There are 3 ways to turn a row about zero (a turn may also mirror it). The second row of each pair is the first, turned, with some noise. The first 30 pairs use one turn. New pairs use 3 turns, one after the other, and a turn may come again.
Some pairs, each with its turns in order after it:
[ 16.2  -6.1  -2.0  -8.0  15.1 -18.4   4.6   2.6  -7.7]
[-15.2  -3.8  -7.0  -9.2 -15.7  -9.0 -18.4 -13.0  -3.1]	j_964

[-24.2   4.2   6.6  -5.0  33.8  -3.2   9.5  14.4  16.7]
[-15.2  17.9  -3.2 -32.3  -4.8  14.2   1.8  24.7   9.0]	j_642

[ -9.5  -2.7   5.9  -0.4  -6.8  33.8  -3.6 -13.4   1.1]
[ -6.2 -10.4  12.2   7.0  14.4  26.2  -0.5 -16.0  -1.5]	j_642

[ -4.5 -11.1  -6.4  -3.8   1.5  -4.4   4.9 -42.4  14.0]
[-24.2 -19.8 -22.6  -0.2  -6.0   6.2  21.8 -23.3  -1.2]	j_642

[ -1.5   1.9 -28.6  36.5  16.9   0.8  17.8   3.0 -22.2]
[  6.5   6.0  -5.4   0.0 -35.1  17.4   2.9  33.8 -24.9]	j_660

[ -2.6 -24.2  26.6  -1.5  -3.8  15.8  49.8  34.3  -2.7]
[-23.6  26.1   6.8 -23.3 -33.0   0.5  -2.5  49.8  -3.3]	j_964

[-16.9   2.0  10.3  -8.9  -7.3   0.5  11.8  22.0  19.2]
[ -3.7  20.0   7.5 -24.3 -14.8   7.8 -20.0  -5.1 -11.5]	j_642

[  9.7 -39.3   2.1 -18.0 -12.0   6.6  -9.9  -6.7  -2.2]
[ -6.8  18.9 -33.7 -13.8   8.0  -8.3   5.3  -5.1  24.2]	j_964

[ -9.9 -10.0  13.6   7.8  -2.5  14.1  16.7  -6.2 -13.5]
[  4.3  13.9  -6.2 -19.1  -4.8   4.3 -19.1 -10.4  -6.0]	j_660

[ 46.5  -0.6 -16.9   6.7 -12.8   3.5   8.9 -15.5   6.8]
[-27.3   7.4   5.8  17.9  10.2 -36.6  -7.4 -12.3   5.5]	j_964

[ -4.0  -3.8 -27.6  -3.2  11.9  -9.8 -27.8  -7.3  -5.5]
[  5.5 -14.0  -1.8  12.3 -21.7   2.6  20.0   7.4  28.3]	j_642

[ 27.4   1.1  -5.8  49.8  -7.0  24.1 -17.0  49.8 -14.2]
[ 68.5 -16.7  -6.1   0.8 -23.8 -22.2  -3.1  31.4 -20.3]	j_660

[-20.5  -7.9   5.6 -14.5 -42.8  46.2 -20.5   0.5  44.9]
[ -1.9  18.7 -13.0  22.3  51.8  27.6  23.7  31.2  34.5]	j_964

[17.5  0.8 -1.4 18.8  2.5  1.3 -7.3  2.1 -8.1]
[ 14.5 -15.8   9.2   1.7  -7.4  -1.9 -12.7   9.8  -6.5]	j_660

[ -9.2  -7.5  20.8  23.0  -5.2   0.7  -5.2   2.1 -11.0]
[-11.3  -8.9  -7.6   6.9  12.8   1.1 -28.5   6.8   6.7]	j_642

[ 11.6  -0.5  -4.8  -2.0  40.7  -0.5   2.8 -31.5 -49.8]
[-22.3 -25.7  -2.6  10.9  30.1 -16.7  39.9  32.7  15.6]	j_642

[-13.9  21.5 -23.7   9.9  10.2  12.6  -8.3   3.3  -9.4]
[ 23.7 -28.0   2.9  10.4   8.3  -6.0   0.7   7.5  -7.5]	j_964

[  7.3   1.2 -28.6   5.0  -3.1  10.2  22.8 -23.7  10.9]
[ -7.6   5.4 -14.6  18.6  -1.3   9.8  28.3 -18.7 -11.7]	j_642

[ 7.4 13.2 24.3 -9.4  8.0 -7.9 21.9  4.8 -0.7]
[-14.6   9.4   9.8   5.9 -31.6   8.8  -7.5   1.4  -3.5]	j_964

[11.6  1.7 19.0 -9.9 -3.0  1.5  7.6 12.0  3.5]
[-22.4   7.5  -3.2   4.2 -14.8   7.8  -0.6   4.3   3.7]	j_964

[ -2.8   5.6  31.2  49.8 -49.8   4.5   3.7  25.9  49.8]
[ 46.1  31.1 -20.7  27.0  11.6 -34.8 -31.7  26.5  43.9]	j_660

[ 19.7 -27.0   5.1   8.6   9.2 -24.5  -1.2   5.0 -17.3]
[  6.3  -6.7  19.6  -8.0  19.5  12.2 -10.6  20.0 -24.6]	j_660

[12.5  9.3 -3.5 34.9  0.5  1.3 12.6  3.0  0.1]
[ 13.3   6.2   4.9   6.9 -25.6  -0.7 -13.5  21.3  -0.7]	j_660

[ 36.7   1.2  30.2   3.7   7.4  11.7 -10.5   2.2 -15.8]
[-35.4 -13.1  -0.2  -1.7 -22.5  -9.2  23.2 -13.6  14.0]	j_964

[  5.8   8.6  11.4  -6.3   7.9  -2.2 -28.3   2.1  14.0]
[ -5.1 -21.9   3.4   1.7   9.4 -21.4  -0.2  -2.6   7.1]	j_660

[ 14.5  20.8 -15.3  49.8 -47.7 -29.0  -4.3  11.5   8.3]
[ 19.7  11.2 -31.5  49.8 -23.3 -16.5 -36.3  -2.7 -28.5]	j_642

[-18.5   8.4  -2.1   1.4  -6.1  -2.1   3.7 -49.8  12.9]
[-34.8  -1.6 -17.2   8.4  -9.7  16.6 -21.6  -8.6  29.3]	j_660

[ -3.9   7.9  22.0  18.2  -6.3 -18.4   1.2   9.1 -49.8]
[ 14.0  -9.9  12.9 -52.2  -1.3   8.9  -5.2  28.9   1.5]	j_660

[ -4.8  33.0   1.7  40.9 -17.0 -10.0  17.2 -38.4  -9.1]
[-21.8 -21.9 -25.2  37.5   0.5   2.4  -4.2   9.2 -40.9]	j_642

[-49.8  13.9 -38.0  12.1 -16.3   9.5 -22.9  -3.5  -8.2]
[ 56.1 -17.7  -7.6  13.9  34.7   0.3   7.8  11.4 -17.6]	j_964

New pairs, each followed by its turns in order:
[ 27.9  -1.9 -43.8   1.3  -6.7   8.0  -9.0 -15.5   8.4]
[-18.8  31.0  35.8 -12.5   9.7  -8.8  17.0   8.7   0.8]	j_660 j_964 j_660

[-11.5  -2.6   8.1 -17.2   3.3   5.2  -1.9   5.9   7.1]
[  0.0   9.9  -0.3   5.5   1.2 -14.7   2.5   8.2 -12.6]	j_964 j_964 j_660

[  9.6   4.7  -1.8  -5.7 -21.6   2.7  -0.8  -0.4 -30.8]
[ -8.7   9.3   3.4 -15.6   3.7  12.2   1.5 -19.4  16.1]	j_642 j_964 j_660

[-3.1 -6.7  2.5 20.4  1.0 49.8  7.4  3.4  6.6]
[  1.0 -14.4 -17.7   2.8  28.9  41.2   1.7  10.7  22.8]	j_642 j_660 j_660

[ -7.2  -0.2   4.4 -27.1   6.4   0.1  10.4   2.4  -4.5]
[-10.9 -12.2  16.1 -15.9  -1.8  -9.7  -3.7  -0.8   3.6]	j_642 j_642 j_642

[  9.8   5.0  -8.8 -22.5  -8.6 -42.4   0.1  11.9  -6.0]
[  7.5  -2.3  24.6 -24.8  -8.4  15.8  19.7  26.6   2.2]	j_660 j_642 j_642

[  3.5   1.5 -38.7   3.0 -27.5   6.3  27.2   5.0 -19.0]
[ -6.3 -16.5  -3.9  12.8  42.8   9.2   8.1  30.9  -5.1]	j_660 j_642 j_642

[  0.9 -33.7  31.3  -5.1  49.8  -7.0   4.0  15.9  -9.6]
[-56.8   4.2 -25.9  -7.8  -5.1 -11.6  -7.4  28.3 -14.4]	j_642 j_660 j_642

[-22.1  39.7  15.4   6.7  -2.5  -8.4   3.4  -1.7   6.4]
[  2.4   4.2  24.7   9.4  -5.9  24.2  11.8 -21.2 -23.3]	j_642 j_660 j_660

[-8.8  2.3  2.8 -3.2 16.5  7.5 -1.8 -2.9 -7.5]
[12.7 -7.1  6.3 -2.4  0.6 10.4 -5.3  3.6 -3.3]	j_964 j_964 j_964

[-22.1  -7.4   3.2   7.8   7.3  -1.2   6.4   6.6  23.2]
[ -5.5 -14.0 -12.7  -6.5  -4.0 -22.3   9.1  -5.2  -6.9]	j_964 j_660 j_642

[-20.2  33.3  42.4  -0.7  10.6  47.2   2.0 -18.5   7.9]
[ -9.4   4.8  26.5  -9.7 -17.7  44.4 -13.0  13.7  51.3]	j_642 j_642 j_964

[ -4.2   9.6  -5.6  -3.3  -1.4  -0.4 -15.9 -22.0  19.2]
[ -5.6  17.4  18.7  -4.8  -4.4  19.9   1.2 -11.0  10.5]	j_964 j_964 j_964

[ 27.3 -37.2   6.4  49.8  -6.6  -8.2  -7.9 -12.4   0.2]
[-39.0  26.2 -22.2 -23.7   0.5 -23.6   8.6 -14.9  25.2]	j_964 j_660 j_660

[  5.2 -21.1  13.8  10.3  11.3  15.3  24.7  -0.4   1.5]
[ 11.1 -23.8  24.0  -2.6  -0.5 -18.9  -2.1  -5.6  -1.6]	j_964 j_642 j_642

[  6.2 -20.1 -18.3  31.6   7.6 -22.2   7.3  -1.7  -6.2]
[12.4 -3.0 31.7  2.4  7.6 22.4 15.7 -2.2 -9.0]	j_660 j_660 j_660

[ 18.4 -16.8  17.7  19.1   7.0 -14.3   1.3   6.9  -3.1]
[  3.9  -9.6  20.5  10.6  25.9 -20.2   1.7  -1.0  -9.6]	j_660 j_642 j_660

[ 20.2  -3.7 -25.5  24.8 -18.7  30.4  49.8  -6.8  44.4]
[ -0.2  19.0   1.0 -45.9 -39.2 -47.6 -22.6  26.9   6.1]	j_964 j_660 j_642

[ -3.5  -9.6 -21.8  -4.5   5.2 -11.0 -14.0  32.4  -1.1]
[ 24.1  -5.6  19.1 -11.8 -12.9   4.1  19.6  11.8   2.8]	j_642 j_964 j_964

[ -9.2 -31.7  -7.7  -0.5  26.2 -13.8  16.3  -8.0  -0.2]
[  2.9  19.5  22.3 -22.8  -2.0   2.5  -7.1 -11.0  25.4]	j_964 j_660 j_964

[ -7.4  -7.8   6.4 -17.1   2.0  -4.2  -0.5  -1.5   8.4]
[-9.3 16.8 13.3 -0.9 -6.2  1.7 -1.6 -3.0  2.1]	j_660 j_642 j_642

[-16.5   1.4  49.8  14.2   4.9 -10.7  -6.3  28.3   1.5]
[-35.8  15.6 -11.0 -39.6  11.2  -9.8 -14.9  13.7  -0.9]	j_660 j_660 j_642

[  3.1 -20.7 -12.3 -11.9 -25.5  30.1 -49.8  49.8  14.1]
[ 19.1 -33.9  11.4  20.4  51.7 -30.9  27.8 -17.2 -22.1]	j_964 j_964 j_660

[ -7.3  47.7   4.8  -4.5   0.1  -4.0   3.3 -16.0  -6.1]
[ 19.1 -27.9  16.6 -24.5   9.4 -14.5  -0.6 -17.5   3.0]	j_964 j_642 j_964

[-11.4   4.9 -11.9 -38.3   2.1   5.3   0.1   7.4   3.5]
[ 23.0 -16.7 -11.0   0.2   4.4  -7.0 -16.7   9.8 -20.7]	j_660 j_964 j_642

[  3.1   4.2  -6.8  27.4 -19.8   4.4 -17.6 -19.5  -8.8]
[  9.4 -13.9   5.2 -19.6  -1.6  10.1 -31.7   4.5   9.8]	j_660 j_964 j_964

[  1.9  32.7 -47.9  -1.8  10.0 -34.7   2.1 -24.3  23.2]
[  7.4  60.7   5.3   7.4 -10.3  -8.5 -26.0 -24.1  27.6]	j_964 j_964 j_964

[ 7.6 -1.9 11.6 -4.6  2.7  2.1 -8.7  2.3  9.4]
[ 7.8  0.4  2.7 -0.2 16.8  5.6 -3.6 -3.2  2.4]	j_642 j_964 j_964

[ 14.4  11.4  19.9 -43.0  43.7 -20.8  -9.3   2.7 -15.8]
[-23.6  -3.7  46.8 -11.7  19.6   4.1  27.0 -10.3  37.8]	j_642 j_642 j_660

[ 12.3  -3.6  32.8  11.9  -2.5  -5.4  -4.7 -15.5   2.1]
[-24.9 -11.0  19.7   6.2   6.6   0.6   0.0   2.0  10.0]	j_964 j_642 j_642

[ 17.8   1.8 -12.2 -17.7  17.7  -1.3 -33.3  10.8 -15.5]
[-24.3 -23.7  27.5  19.8   0.7  -8.8  15.3  -9.5  -5.7]	j_964 j_964 j_660

